There are 3 ways to turn a row about zero (a turn may also mirror it). The second row of each pair is the first, turned, with some noise. The first 27 pairs use one turn. New pairs use 2 turns, one after the other, and a turn may come again.
Known pairs, each followed by its turns in order:
[  0.8  17.6   5.2  19.7  -8.3 -15.9 -18.6  26.7]
[ -3.1  22.3 -27.9  20.9  -4.1 -10.7  -1.7   5.4] | T

[ 23.7 -19.2  37.1 -12.9 -30.0  43.2   5.7 -13.7]
[ 45.0  -9.4 -10.9  -7.3  25.6  -7.1  38.3  21.0] | Q

[ 15.4  18.3  13.9  40.1 -39.6 -35.0   2.9   5.7]
[ -4.7 -50.1  28.8 -23.3  14.1   4.6 -32.2   5.7] | Q

[-38.1  10.3   3.7 -17.4 -15.9  43.3  13.9 -37.3]
[ 18.7   1.8  36.5 -51.2 -28.4   7.0  19.2  21.8] | T

[-17.1 -36.1  15.5  35.2 -27.2  33.9  35.8 -43.2]
[ 10.8   4.3 -71.3  15.9   9.0 -21.3  26.3 -39.3] | B

[-14.2  16.2  -7.1   8.2 -24.8 -19.5  -1.9  23.8]
[-27.1   5.8  29.6  -1.9  -7.3 -21.7  14.5  -4.6] | B

[-34.1 -24.3 -38.0  40.3  20.7 -33.5  43.2 -21.9]
[-59.1  13.5 -48.2 -38.3  17.6  -0.4 -16.4 -20.9] | B

[  7.6 -30.4   2.3   7.9  19.1 -26.5  33.3  23.2]
[-16.1 -11.7  14.5   8.9 -37.0 -22.8   7.1  33.3] | Q

[ 40.0 -40.9 -26.5  -8.2  27.5  14.3   8.3 -28.0]
[ -2.2 -29.0 -43.0  19.6  12.0  31.4 -35.8  16.6] | B

[ -6.9   9.4  34.7 -39.3 -18.7 -11.7  30.3 -34.9]
[ 25.2  -3.4  11.9  -6.3  18.0  11.6  -5.1 -63.0] | B

[ 13.1  22.0  35.2 -26.6 -25.9 -10.9  -1.3  12.8]
[-33.2  17.1  -1.8  -9.7 -32.3 -11.8 -29.2  -9.1] | T

[-40.1  37.0  -7.7  27.2 -26.2  -1.5 -21.5 -30.9]
[ -1.4 -10.5   0.0 -45.2  13.9 -23.4  53.6  -2.6] | B

[ 41.4  42.4  -6.7 -23.0  -8.9  21.6  24.6 -23.6]
[ 18.9 -14.6 -42.9  -6.7  11.4  53.9   3.7  16.0] | Q

[ -2.7   1.9 -26.0  26.9  -6.1  42.5  28.2  39.0]
[ -4.2 -12.5 -23.6  -4.6  19.7  21.0   2.4  60.6] | T

[  5.1 -16.1  18.7   3.9   8.5 -38.3 -12.7  42.9]
[-30.5  34.9  29.0  15.1 -18.0  28.4  -0.4   8.9] | B

[ 0.5 17.1 35.7 40.2 32.5 23.2 24.1 22.8]
[ 25.2  26.2 -25.9  -2.2  10.6  50.5 -36.3  15.2] | T

[-14.7   9.0  36.1  23.1  40.8 -29.5   2.4  35.7]
[-47.6 -16.6   2.0 -26.2 -27.2 -41.6  -2.0 -13.8] | Q

[ -7.2   3.4 -14.6  19.0  24.9 -27.0  15.3  42.0]
[-15.4  24.5 -18.4  25.0  45.0  10.5   1.8   9.7] | T

[-23.5   1.8  11.4  32.0  10.3   4.0 -18.6  19.7]
[-23.0 -10.7  12.6  -3.3   4.3 -21.2   6.2 -30.6] | Q

[-34.6  39.5 -29.3  12.1  43.0 -14.8 -40.0  10.5]
[-46.1  23.5  -1.4  -6.8 -20.3  10.7 -21.9 -65.4] | Q

[ 38.6 -38.6  23.1 -38.1  13.2   6.8 -30.0  20.3]
[ 57.4   6.7  -4.6 -14.9 -48.1 -21.7  26.0  -3.4] | Q

[-34.2 -22.7   2.1   4.8   8.5  20.5 -24.2   4.5]
[ 10.7  29.2 -14.5  -3.1  21.6  -8.7  13.6  30.4] | B

[-21.6  16.3  22.2  17.0 -22.0  14.6  41.4 -16.8]
[ -9.4  16.4  12.7 -16.4 -31.2  49.8   9.9  14.1] | T

[ 25.7 -21.2  27.1 -36.8  -4.3 -25.3  12.7   8.5]
[  1.0  10.6  25.7  29.2   5.7  34.0 -20.3 -22.2] | B

[-36.4 -29.9  36.9 -34.5  29.7  21.6 -12.9  38.8]
[  7.8  29.7 -29.9   4.2 -16.9 -70.8  20.3 -18.6] | Q

[ 21.7 -20.0   4.3  -3.1  32.3 -25.7  22.3   0.1]
[ -7.7  -9.8   2.8  13.9  31.4  20.5 -17.3 -31.3] | T

[ -7.6 -36.4  11.5  -4.1 -29.9  27.0  27.8  -6.5]
[ -9.8 -26.3  36.9  -4.4 -18.5  22.0 -11.4  33.0] | T

New pairs, each followed by its turns in order:
[-32.9 -26.9 -15.1  16.9  12.7 -27.5 -20.2  22.1]
[ -5.2  -2.5  23.1 -42.7  26.5 -15.6 -26.6  -0.7] | Q Q

[ 10.5 -25.0   5.9 -21.1 -19.9 -20.5 -11.1  25.3]
[-19.0   7.1  27.8 -16.1   7.5 -27.2 -11.5 -12.8] | T Q

[  7.9  11.5  -1.5 -26.4 -36.3 -23.1  34.7 -42.9]
[ 11.2  26.0  -6.2   5.8  52.7 -24.5   1.5  34.8] | T Q

[-29.8   0.5  -8.1 -20.8  14.5 -14.7  15.9 -27.2]
[  5.3   5.8  29.4 -28.8 -12.4 -24.0   6.1  17.1] | Q B

[ 29.7  31.7 -27.2   3.4  18.7 -34.3 -11.0  -4.6]
[-23.2 -32.3 -30.5 -31.3  23.5  -0.4 -14.1 -11.9] | T B

[ 42.7  29.9  -7.4 -24.7 -17.6  -6.3  36.2 -31.5]
[  2.3 -32.2 -21.9 -15.6  26.0 -29.0 -24.1  45.0] | Q T

[-25.8  -2.8   7.4  17.5 -28.0 -13.5   6.8 -12.2]
[ -3.9 -32.8  -9.6  -0.8  31.9 -11.5   3.6   7.7] | T Q

[ 28.8  10.4 -26.5 -30.9 -11.6  28.5 -19.4  42.1]
[-20.3 -51.2 -38.9  23.0  -6.5   5.9  17.7   3.4] | Q B

[ -6.3  30.8   6.8 -20.8  36.0 -27.7  29.3 -24.7]
[ 18.1  -6.1  15.9 -61.9  -8.0   9.1   8.9 -25.4] | T T

[-29.9   1.4  -9.3 -10.5 -26.5  35.0  -1.1  33.4]
[ -1.6 -23.3 -16.4   4.7 -26.3 -36.9 -27.5 -13.9] | T Q

[ 41.1 -39.3  25.3  21.7   2.2  13.2 -21.5   5.0]
[  0.9 -12.0 -31.3   6.8  -5.2  24.0   8.2  52.7] | B T

[-40.6 -19.5 -26.7  41.2 -21.2  18.7 -11.7 -10.1]
[ -5.5 -62.1 -12.6  19.6 -13.1 -15.6  11.0  23.7] | T Q

[-21.2  21.9 -32.2 -33.4 -13.7  36.1 -17.9 -21.2]
[ 11.2 -40.0 -22.9 -36.6 -22.6   1.0  -4.6  29.4] | Q B

[21.2 33.2 37.5 19.5 20.1 25.7 37.2  9.5]
[ 34.0  17.3 -24.8  23.2   9.0  25.0  17.6 -45.1] | T Q

[-32.4  11.3  20.8   5.3  35.9   7.5 -16.6 -12.3]
[ 23.5 -29.9  21.7  -5.3 -24.9  20.7 -10.7  -3.9] | T B

[-24.0  41.3  33.8  31.6 -12.9  15.6   3.4  26.8]
[-17.5  21.1 -21.1 -23.9  52.6  34.0 -21.8  11.3] | Q B

[  0.4 -15.4 -40.9  18.6 -35.1  36.8 -23.8  10.8]
[-25.4  17.4   1.0  49.3  44.4  20.6   6.3   7.6] | B T

[-10.7 -27.3 -14.3  -9.1 -32.2  34.1  -3.7  22.6]
[-22.1  21.1   8.2  36.1  17.3 -15.7 -23.0  22.0] | T T

[ 41.6  35.0 -15.3  33.7  22.6 -34.0 -10.0  13.9]
[-27.2 -41.4 -34.5 -37.6  13.4 -15.6  -9.7  20.7] | T B

[ 32.6   4.6 -15.7 -16.7  12.0 -35.2 -25.7 -35.7]
[ -9.6  28.4  35.7 -12.4  13.8  28.0  -1.2  40.7] | T Q

[21.4 -4.3 18.3 40.6 -0.5  8.9 -5.1  0.6]
[ -4.8 -25.9 -12.7  17.5 -13.5 -13.6  18.8  28.6] | T B

[ 20.0  -3.4   0.8 -18.2  -9.8   7.9  26.5   8.1]
[  9.6   6.7  30.1  -2.6   2.8 -20.5  -3.0  16.2] | T T

[  0.2   2.8 -26.6   4.1  30.8 -14.3  34.7 -40.0]
[  3.6  34.0  -6.8 -30.6   0.4  -5.2  -0.2  56.1] | Q T

[ 27.1 -24.1 -21.3  19.9  31.4 -18.6 -11.8  13.1]
[  9.6  14.6   0.7  -1.6   2.1 -21.3   4.6  54.4] | B T

[ 40.5  -1.2 -34.2 -12.8 -33.8  13.7 -40.8 -27.3]
[ 15.1   5.1  54.0  20.4 -16.0 -13.1 -29.8  47.8] | T Q

[ 10.7 -30.3  11.8  14.5  -4.5  -9.3   6.2  38.8]
[-19.2  -6.0  22.8   1.5   1.6 -13.9  15.2 -37.7] | T Q

[ 39.1  -5.5  -9.0  26.7   8.3 -38.1  13.3  28.9]
[ -1.5  29.7  -1.3  49.8  23.1 -11.0  29.6  -9.5] | Q B

[  7.7  -6.1 -36.7 -13.4  41.2 -36.5 -40.5   5.3]
[ 32.8 -10.7  -1.8 -22.1  63.1  14.5 -11.5  -9.1] | Q Q

[-21.9   1.1  15.9  19.5  35.6 -32.3 -26.0 -23.8]
[ -9.9 -21.1  -2.9 -40.7   7.5  48.6  16.1  11.2] | T Q

[ 19.4  17.2  16.4   3.0  -7.5 -11.0 -18.4  38.1]
[-24.8 -12.5  12.9 -27.3   8.9 -12.7  23.6  20.4] | T B

[ 30.5   4.1 -20.7   4.3  34.8  16.7 -14.7  20.9]
[-22.6 -13.2  -7.1  -7.8  14.6  22.0 -23.8  35.8] | T B

[ 14.0 -17.0 -11.5 -10.2 -11.8  21.8 -34.8  26.4]
[-20.4 -40.4  13.3   2.8 -20.8 -25.4   6.2  -8.0] | B Q

[-41.9  14.9  37.5 -18.9 -25.2  34.0  -4.0 -33.7]
[ 28.5 -11.4  52.5  35.2  -5.6  -1.1  13.9 -36.7] | T B

[-31.2 -17.4  36.9 -42.3  30.5  19.7  39.7 -35.4]
[ 18.7   7.0  25.0 -44.7 -30.1 -26.0 -63.6 -27.0] | T T

[ 24.7 -15.5 -29.2 -12.1 -41.9  28.1  40.5  10.3]
[-47.7  10.8 -31.9  -8.3  14.3  29.3  36.4  12.9] | B B

[-35.0  31.9 -25.2  30.8 -18.0  43.2 -17.2 -27.3]
[-43.8  -7.8  23.1  20.1  12.3  22.8 -52.1 -19.1] | B B

[ -8.7 -15.0 -26.0  28.8   3.6 -15.7  43.4 -40.6]
[ 19.8  54.0   2.9  -9.4 -25.6 -29.8   3.9  14.7] | Q B

[ -8.2   5.4  -0.2 -31.2   4.8   7.4 -35.2  -6.8]
[ -3.5 -12.0 -22.1 -21.8 -15.3  -7.0  16.6 -27.8] | Q T

